There are 11 hidden switches. A switch that is on adds its own fixed numbers to the row, and there is some noise. The rows also spread widely along 15 directions, which tell nothing about the answers.
In the rows, 128 means zero.
Some rows, each with its switches (1 for on, 0 for off) after it:
[132  54 145 123  64 120 148 123 131 158 108 116 115 152 108 118 142  92
 134 143  56  87 149 140 107 210 108  87] | 1 0 1 1 1 1 1 0 1 1 0
[152 124 115 161 119 144 164 141 186 110 128 135 121 158 105 143 147 136
 164 107 106  74 150  99 132 184 133 130] | 0 0 0 0 1 1 1 1 0 0 1
[158 118 143 154  75 143 166 149 134 191 143  94 123 119 151 143 158  78
 110 123 163  76 184 112 150 145  92  98] | 0 1 1 0 0 0 0 1 1 1 0
[ 88 123 132 131 132  99 203 108 132 140  86 169 134 127 146 133 125  85
 119 130 122 143 176 125 126 173  96 122] | 0 1 0 1 1 0 1 1 1 0 0
[179 146 188 178 154 187 106 155 109 169 145  95 138 128 139 134 144 122
 192 131 135 129  88 170 126 139  79 107] | 0 0 1 1 1 0 0 1 1 1 0
[127 109 118 132 117 160 135 142 103 128 172 132 166 140 105 118  84 109
 122 161  97 113 137 119 145 171  81  70] | 0 0 1 0 0 1 0 1 0 0 1
[147 124 167 135 164 147 145 115 171 106 124 163  90 122  33 156 128 145
 162 110  95 116 113 102 134 143  69  96] | 0 1 1 1 1 1 0 1 0 1 1
[173 104 182 140  64 179 118 139 108 137 133 132 128 103 126 130 156  57
 150 183 136 131 124 136 140 180  81  84] | 0 1 0 0 0 1 1 1 0 1 0
[132 154 140 143  91 122 167 145 108 119 150 130 150 122  99 133  97  81
 123 184 111  96 121 126 124 145 107  75] | 0 0 1 1 1 0 1 0 1 0 1
[161 100 115 111 108 120 166 127 169 138 150 114  98 169 107 162 145 179
  92 118 129  58 157 130 175  98 108 102] | 0 0 1 0 1 0 0 1 1 0 0
[129 106 184 146 171 161 129 179  94 138 123 154 111 167 110 124 109 130
 161 128 128 100 161 156 119 150  75 107] | 0 1 0 0 1 0 1 0 0 1 0
[104 179 128 126 134 130 117 121 137 127 165 157 171 110 130 126  79  80
 132 170  92 160  73 142 110 130 139  97] | 0 0 0 1 1 1 0 1 1 0 0
[142  99 126 151  53 139 175 144 117 120 147 120 134 160 140 137 119 102
 126 154 110  72 171 118 144 190 127  86] | 0 0 1 0 0 0 1 0 1 0 1
[169 104 219 192 130 134 177 191 168 158 152 149  97 136 110 136 131  93
 120 148  97  64 194 143 116 154  83 110] | 0 1 0 0 1 1 0 1 1 1 1
[109  65 156 133  78  60 137  97 160 163  83 110  85  74  55 109 161  61
  90 131  52 102 133 118  81 143 124 114] | 0 0 0 0 0 1 0 0 1 0 1
[131  81 139 151 135 142 121 165 173 156 157 194  79 174 106 144 149  93
 162 107  92  62 192 146 118 162 110 119] | 1 0 1 0 1 1 1 1 1 1 0
[133 102 180 101  98 127 111 114 141 148 116  98 100 117  80 138 116 151
 135 112  83 109  67 133 112 112 124  97] | 0 0 1 0 0 1 1 0 1 0 0
[132 127 101 154 190 107 117 148 176 169 151 121 111 131  62 123 151 135
 131 114 102  83 140 127 121 115 118 132] | 1 0 0 0 0 0 0 1 0 1 0
[161  97 199 169 103 154 123  96 155 147 147 146  95  97  99 153 111 107
 129  95  59 126 112 115 118 170 106  93] | 0 0 1 0 1 1 1 1 1 0 0
[ 92 109 111 143 149 136 130  97 147 117 107 155  88 163  98 146 150 117
 147 136 106 139 141 124 132 109 120 124] | 1 0 1 1 1 0 0 0 1 1 1
[111 164 107 132 114 107 156 122  69 152  97 128 146 134 177 123 167  71
 182 106 179 122 134 153 139 166 128 113] | 0 1 1 0 0 0 0 0 0 1 1
[139 131 190 159 105 168 108 152 106 127 116 117 105  94  57 133 111  67
 168 106 124  82 119  92  88 140  78  70] | 0 0 1 1 1 1 0 1 0 0 1
[128 150 116 112 150  89 142 118 161 162 127 119 119  91  84 135 152 123
 110 122 138 119  98 130 138  88 116 130] | 0 1 0 0 0 0 0 0 0 0 1
[100 179 117 164 156 117 163 109 126 121 122 141 141 135 126 138 109 117
 159  94 120 126 123 106 125 148 138 111] | 0 0 1 0 1 0 0 1 1 1 1
[140 144 144 130  98 122 164  82 101 145  80  79 112 100 108 151 154 132
 113  97 160 123 117  95 159 104  96  95] | 0 0 1 0 0 1 0 0 0 1 1
[143 144 168 125 137 139 121 149 114 169 130 133 103 129 111 150 146 104
 149 121 155  98 117 163 137  85  81  90] | 1 0 1 1 1 1 0 1 1 1 1
[131  96 116 172 120 139 141 136 146 145 148 136 125 169 139 120 136 100
 151 113  70  92 166 133 117 195 136 119] | 0 0 1 0 1 1 0 0 0 1 1
[ 68 110 122  75 110 122 127 107 124 169 119 140 136 100 133 121 107  67
 101 140 123 162 110 132 113 101 106 105] | 0 1 1 1 1 0 0 0 0 0 1
[138 125 105 154  83 146 194 113 130 142  98  61 152 166 156 136 143 137
 112 160 138 107 149 106 160 159 121 101] | 1 0 0 1 1 0 1 1 1 1 1
[106 126 179 182 136 131 173 127 157 118  58 105  90 148  93 135 141 112
 147 141 111 111 142  98 100 118 120 131] | 1 1 0 1 1 1 1 1 0 0 1

New rows. What belongs after each?
[106  81  47  85 124 117  94  69 186 125 138 145 107 127  53 131 160 132
 131 121  73 135 103 101 138 142 134 122] | 0 0 1 0 0 0 0 0 0 1 0
[123 128 124 175 173 112 181 106 160 138 119 127 119 139 105 139 138 143
 120 126 106 128 147 111 145 122 104 133] | 1 0 1 0 1 0 0 1 0 0 1
[134 116 113 144 100 123 164 147 162 161 119  95 136 151 117 121 184  86
 149 193 124 101 135 138 128 143 112 126] | 1 1 1 1 1 0 0 0 1 1 1
[160 141 231 143  68 157 135 174 110 109 111 128 119  96  82 137 131  70
 198 172 120  95  94 129  87 166  91  78] | 0 0 1 1 0 1 1 0 1 1 0
[101 130 121 166 108 134 144 123 160 111 131  87 144 141 104 120  83 127
 135 134  58 110 106  88  90 171 171 108] | 0 0 0 1 0 0 0 0 1 0 1
[131 130 119 172 121 163 112 177 145 104 176 127 146 183 122 112 114 104
 156 213  85  97 119 152 115 145 157 121] | 0 0 0 0 0 1 1 0 0 0 1
[139 123 184 115 115 105 180 134 155 180 107  85 139  99 127 129 129 144
 119 128 117 117  89 143 121 115  99 121] | 0 0 1 0 1 0 1 1 1 0 1
[ 87  98 123 131  85  99 131  59 107  82  75 144 126 103  77 110 124  68
 152 148  47 162  91 114  89 208 138  91] | 0 0 0 1 1 0 0 0 1 0 1
[ 57 129 106  98  82 118 145 102 109  86 107 178 113 151 123 142  97  87
 149 108 121 114 146  98 120 154 156  83] | 0 0 1 0 0 0 1 1 1 1 1
[ 92  53 136  63  68 121 117 119 159 119  79 121  97 164  95 110 160 113
 163 147  81 108 105 137  98 149 139 116] | 0 1 1 0 1 1 0 0 0 1 1
[ 96 104 151 130 155 128 147 102 164 121  99 152  79 152  90 150 130 159
 139 107  93 132 130 113 130 106 124 131] | 1 0 1 0 0 1 1 0 0 1 1
[136 101 187  91 105 163 140 178 120 111 128 140 112 174 140 140 115 149
 165 147 137  88 128 169 128 121  96  86] | 0 0 1 1 1 0 0 1 0 1 1
[117  98 146 136 195 139 125 127 125 121 124 152  93 165  70 137 125 166
 136 138 110 123 132 148 148  84  73 111] | 1 0 1 0 1 0 0 1 0 0 1
[ 98  60  98 122  88 112 150  69 165 106 100 115 121 153 108 116 142 124
 110 168  54 144 128 108 126 160 139 120] | 0 0 1 0 1 0 0 1 0 0 0
[111 122 184 190 160 161 126 144 137 111  92 127 110 125  63 118 131  99
 168 177  94 143 120 100  92 129 100 131] | 1 0 0 0 0 1 1 0 0 1 1
[128 108 125 128  96 125 166 159 117 109 106 156 111 157  98 138 166  97
 188 127 152  62 182 118 137 184  95  96] | 1 0 1 0 0 0 0 1 1 1 1
[112 171 127 152 149  69 183 158 103 155 104  72 133 153  76 116 114 125
 121 142 116  50 132 139 106 100 119  93] | 0 0 1 1 1 0 1 0 1 1 1
[ 85  89 184 132 114 116 138 105 128 159  96 169  79  95 130 139 122  70
 117  85  98 141 153 126  99 122 112 122] | 0 0 1 0 0 1 1 0 0 0 1
[117 138 133 127 116 126 149 153 186 146 114  78 106 152  70 138 143 130
 139 163 132  69 103 109 115  73 127 120] | 1 1 1 1 1 0 1 1 1 0 1
[149 126  92 145 136 143 156 134 132 149 127 107 173 147 132 109 165 120
 185 152 121 121 115 139 142 202  99 125] | 0 0 1 0 1 0 1 1 0 1 1
[107 139  98 145 113  98 186 150 170  90 135 161 156 125  77 115 136  79
 139 211  95 108 152  92 115 178 132 121] | 1 0 0 0 0 0 0 0 0 1 1
[114 121 158 133 152 108 148 127 132 115 130 158 142 112  77 116  75 132
 138 123  57 126 105 123  96 187 115 104] | 0 0 0 0 1 0 1 0 0 0 0
[134 124 229 142  92 146 115 131 119 144 123 175  75 106 151 166 111  79
 133  89 128 115 126 148 111 112 129  93] | 1 0 0 0 1 1 1 1 1 0 0
[124 156 137 186 175 136 155 125 156 120 157 135 139 136  58 137  92 136
 147 158  79 125 110  95 133 152 110 106] | 1 1 1 0 0 0 1 1 1 0 0
[164 140 130 144 104 152 157 109 180 142 100  89 122 158 172 147 190 149
 168 120 148 122  99 135 156 144 153 150] | 0 1 0 0 1 1 1 1 0 1 1
[157 154 135 118  94  94 154 167 150 177 150 109 158  72  81 122 125  78
 137 126 116  61 113 119 102 185 106  83] | 0 0 0 1 0 0 1 1 1 1 0
[151 141 109 102 110 136 172 127 142 125  96  67 151 159 128 138 173 186
 174 153 166 109  81 138 170 123 112 127] | 0 0 1 0 0 0 1 1 1 0 1
[115 115 158 125 150 164 120 155 146 113 112 142  98 130  63 141 130 122
 166 142 138 111 130 109 114  99  76 115] | 0 0 1 1 0 0 1 1 0 0 0
[ 96 112 182  78 131  89 157 103 120 113  73 162  88 118  77 141 113 145
 162  58 104 109 112 124 115 152 106  87] | 0 1 1 0 0 1 0 1 0 1 1
[103 143 145 159 197 136 153 129 128 161 114 129 125 137 139 133 116 139
 130  98 140 140 148 127 128  89  91 137] | 0 0 1 0 1 0 0 1 0 0 0
[ 96 111 167 102 124 121 126 103  71 134 127 153  98 140 141 138 107 104
  83 164 141 152 132 172 156  56  96  80] | 0 1 1 0 0 0 0 1 0 0 0
[ 86 122  70 101 122 129 104 148 118 126 169 134 172 164 112  99  98  98
 122 201  99 116 122 144 124 141 136  89] | 0 0 0 0 0 0 0 1 1 1 0
[ 81  85 108 114 130 156 164  97  63 111 101 152 151 177 155 123  85 136
 133 111 117 150 165 122 156 190  80  85] | 0 0 1 0 1 0 1 1 0 0 1
[167 166 130 172 140 126 141 188 169 125 155  88 119 180  85 136 149 154
 164 158 131  31 117 139 129 105 152 115] | 1 0 0 0 1 0 0 1 1 1 1
[ 93 116  90 149 135 147  79 104 111 152 148 157 130 108 101 113 121  42
 144 109 104 140 136 111 113 177 121  96] | 0 1 0 0 0 0 0 1 0 1 1
[147 170 170 160 106 167 188 107 139 107 136 138 149  93 107 163 104 119
 137 158 136 162 111  67 158 162  87  97] | 0 1 1 0 0 0 1 0 1 1 0
[151 140 144 151 154 156 136 163 193 159 139 117 117 124  83 143 150 132
 154 136 127  95 125 119 125 114  95 132] | 0 0 0 1 0 1 1 1 1 1 1
[147 116 137  90 111 158 155 146 190 148 118  81 124 153 123 152 145 198
 121 122 153  94 123 107 157  94 111 126] | 0 0 0 0 0 1 0 1 1 1 0
[148 161 148 169 149  99 155  94 120 133 107 125 123 113 161 141 153 139
 167  78 118 143  90 159 134 157 157 137] | 0 0 0 0 0 0 0 0 0 0 1
[100  97  83  96 100 136 126 140 109 100 127 134 135 186 114 122 127 125
 127 192 126 104 143 138 146 134 131 101] | 1 0 0 0 0 0 1 0 0 0 0
[129 110 113  84 110  70 132 125 126 139 109 104 116 147  97 112 190 125
 140 198 121 101  84 193 141  90 131 109] | 1 0 1 0 0 0 0 1 0 1 1
[ 98  53 101  95 102 120 161 118 172 111 121 169  92 177  87 135 155 115
 103 184 106 103 183 126 154 120  92 115] | 0 1 1 0 1 0 0 1 1 0 1
[160 105 179 139  99 153 163 121 136 166 113 136 110 107 156 152 153 110
 131  97 140 130 150 129 150 172  92 117] | 0 1 0 0 0 1 1 0 0 1 1
[110 147  95 103  65 138 112 131 126 154 138  83 142 123 117 126 136  63
 114 172 151  97 109 112 120  89 130  82] | 0 0 1 1 1 0 0 1 1 1 0
[121 127 101  97 110  75 172  89 121 104  85 120 121 150  67 130 164 140
 132 156 109 105 110 133 151 129 110  98] | 0 0 1 0 1 1 0 0 1 1 1
[ 87  84 150 137  96  81 136 137 158 149 101  75 124 139 107  88 124 103
 119 168  46  97 113 141  68 140 171 118] | 0 0 0 0 0 0 0 1 1 1 1
[113 147 118 115 134 124 158 180 132 136 142 141 135 129  79 127 139  83
 131 185 177  81 158 119 140  87  74 107] | 0 1 1 0 0 0 0 1 0 0 1
[135 111 210 193 126 188 116 144 137  97 130  99  89 143  50 143  90 140
 144 151  92  99 112  84 108  98  99  86] | 1 0 1 0 1 0 0 1 1 0 1
[165 177 134 143 133 163 148 135 207 119 145 123 103 169 134 178 171 166
 183 145 154 109  87 140 163  87 148 146] | 0 1 1 1 0 1 1 1 1 0 0
[129 123 149 137 153 204  82 154 150 119 165 111 119 113  34 137  95 133
 146 162 116 128  87  88 118  83  74  97] | 0 0 1 1 0 0 0 0 0 0 1
[128 138 133 146 118 157 177 116  90 144  88  81 175 158 183 116 140 125
 177 155 136 161 103 146 141 189 106 117] | 0 1 1 1 1 0 1 0 0 1 1
[114  67  88 145 110 164 108 104 127 127 151 133 116 181 123 120 132  96
  89 180  95 126 174 126 153 143 115  95] | 0 1 0 0 1 0 0 1 0 1 0
[143 121 109 161 171 126 112 101 161 156 161 132 118 129  81 133 141 128
 123 150  81 133  99 142 142 114 113 121] | 1 0 1 0 1 0 1 1 0 0 0
[159 163 150 172 148 123 135 129 185 166 134 126  91  90 102 155 194 103
 161 130 146 122  99 131 131  84 128 154] | 1 0 1 0 0 0 1 0 0 1 1
[124 117 119 108 129  71 155 128  91 160  95  71 163 140 102  90 153 131
 143 170 102 108  82 182 122 139 102 109] | 0 0 1 0 1 0 0 0 1 0 1
[120 106 165 141 118 136 123 101 126 128  99  86 136 156 150 115 122 154
 176 129  70 151  61 159 106 157 151 119] | 0 0 1 0 1 0 0 1 1 0 0
[ 92 120 100  82 112  89 152 147 162 140  48  71 100 160  83 121 191 138
 182 123 154  62 114 123 102  96 141 134] | 1 0 1 1 0 0 1 1 0 1 1
[172 123 136 101  77 116 173 139 158 164 118 112 160 119 176 133 176 128
 172 118 139 106 100 156 144 204 127 120] | 1 0 0 0 1 0 0 1 1 1 1
[126  84 148  77  67 116 147 151 134 127 141 117 116 171 104 126 115 123
 114 184  96  69 121 163 130 129 117  64] | 0 1 1 1 1 0 0 1 1 1 1
[ 84  68 162 111 123  98 175 146 148 153  68  78 116 153  98 102 109 154
 124 108  82  79 142 117  83 135 111 121] | 0 0 1 0 1 0 1 1 0 0 1
[123  86 101 107 115 140 149 121 144 116 106 137 124 134  82 132 168 120
 115 186 146 127 161 109 162 121  66 117] | 0 0 0 0 0 0 0 1 1 0 0
[160 126 153 108  95 164 112 187 149 178 159  94 133 117 104 139 147 113
 146 166 169  78 102 135 137  89  87 105] | 1 0 1 0 0 0 1 1 1 0 0
[138 179 185 134 127 127 109 120 136 121 128  94 102 105  94 150 127 132
 156 152 126 130  32 145 117  52 150  95] | 1 0 1 1 0 0 0 1 0 1 1
[ 99  77 128 111  79 117 144 133 138 117  89 125 136 123  85 101 137  70
 149 169  82 110 135 110  87 198 113  94] | 1 0 0 1 1 0 0 1 0 1 1
[175 129  90 122  81 128 154 132 105 148 129 116 148 133 148 135 198  90
 127 175 183 102 148 157 178 145  88 112] | 0 0 0 0 1 0 0 0 1 0 0
[ 76  92 139 102 128  71 179 147 132 156  57 118 113 118  56 107 140 103
 139 108 115  70 176  98  86 150  81 111] | 0 0 1 0 0 0 1 1 1 1 0
[104 122 121 129 100  65 189 101  83 115  78 126 132 139  91 110 134  81
 130 136 102  90 149 126 126 178 106  78] | 0 1 1 0 1 1 0 1 0 0 1
[105 102 169 168 172 151 129 121 177 158 105 142  98 105  68 137 122 110
 171  85  80 136 123  97  86 151  86 134] | 1 0 1 1 1 0 1 1 1 0 1
[144 144 177 107 125 131 175 157  80 151 114 110 139 148 137 144 118 164
 164 107 166  94 116 152 156 146  84  83] | 1 1 1 0 0 0 0 0 1 1 1
[ 75 117 126 142 139 139 161 119 102 109  83 103 150 134  85 104 111 105
 140 181 103 154 136  92 109 143  83 105] | 0 0 1 1 0 0 0 0 0 1 1
[132 145 190 103 110 153 169 158 162 159  83  87 105 117 127 157 152 140
 149 122 190 102 111 117 125  63  89 124] | 0 0 1 1 1 0 1 1 1 1 1
[140 129 151 160 145  86 198 166 151 109 144 138 141 133  82 119 114 133
 112 183  85  84 153 135 125 153 108 116] | 0 0 0 0 0 0 0 0 0 0 1
[123 132 148 111 120 135 144 170 123 160 121 133 155 137 137 120 128 101
 161 131 139  98 134 141 115 160 101 104] | 1 0 0 0 1 1 0 1 1 1 0
[142 121 108 124  94 117 197  93 138 143 126 102 168 111 122 136 120 142
 113 112 106 123 122  94 155 194  96  99] | 0 0 1 0 1 0 0 0 1 0 1
[123 154 103 124 164 166  95 150 147 175 161 135 113 155 132 148 144 119
 150  93 173 103 121 141 147  67 115 133] | 0 1 1 0 1 1 0 0 0 0 1
[ 72 131 173  89 145 105 155 116 128 145  96 157  97 137 141 145 107 121
 119 119 138 143 117 160 122  62 111 113] | 0 1 1 1 1 0 0 1 1 0 1
[189 149 156 165  85 139 137 171 115 176 157  81 130 123 118 135 161  83
 125 159 153  55 133 147 140 109  95  94] | 0 0 1 0 1 1 0 0 1 0 0
[124 141 151 108 113 122 170 124 108 138 146 153 155 119 119 141  80 120
 122 136 111 123 117 124 144 166  94  70] | 1 0 1 0 1 0 1 1 1 1 0
[166 141 154 159 123 164 144 158 136 101 185 189  92 159 121 179 122 127
 161 115 134  78 164 142 158 145 111  89] | 0 0 1 1 0 0 0 0 1 1 1
[121 167 164 125  68 151 129 133 122 113 101  72 125 135 109 136 128  94
 166 178 146 107  59 118 109  97 147  85] | 0 1 1 1 1 0 1 1 1 1 1
[118 102 150  88  79 162 139 163 126 114 145 147 145 124 106 129  94  92
 130 174 122 108 133 113 115 144  84  81] | 0 0 1 1 1 0 0 0 0 0 0
[163 124 128 151 103 177 143  78  88 152 108 116 135 125 182 153 182 116
 164 119 173 173 118 142 191 165  84 110] | 0 0 1 0 0 0 1 1 1 1 1
[128 159 133 157 124 187 126 131 122 123 218 175 159 115 116 148  66  72
 119 186 110 153 123 110 153 149  92  63] | 0 1 1 1 0 0 0 1 1 1 1
[165 115 185 193  80 140 140 110 131 133 110  51 122 133 139 122 144 126
 131 165  79 123  87 137 115 148 155 111] | 0 0 0 0 1 0 0 0 1 1 1
[137 123 116 143 102  92 146  93 121 131 121 119 148 122 114 110 153  85
 115 212  84 145  97 155 135 158 133 102] | 1 0 0 0 1 0 1 1 0 1 0
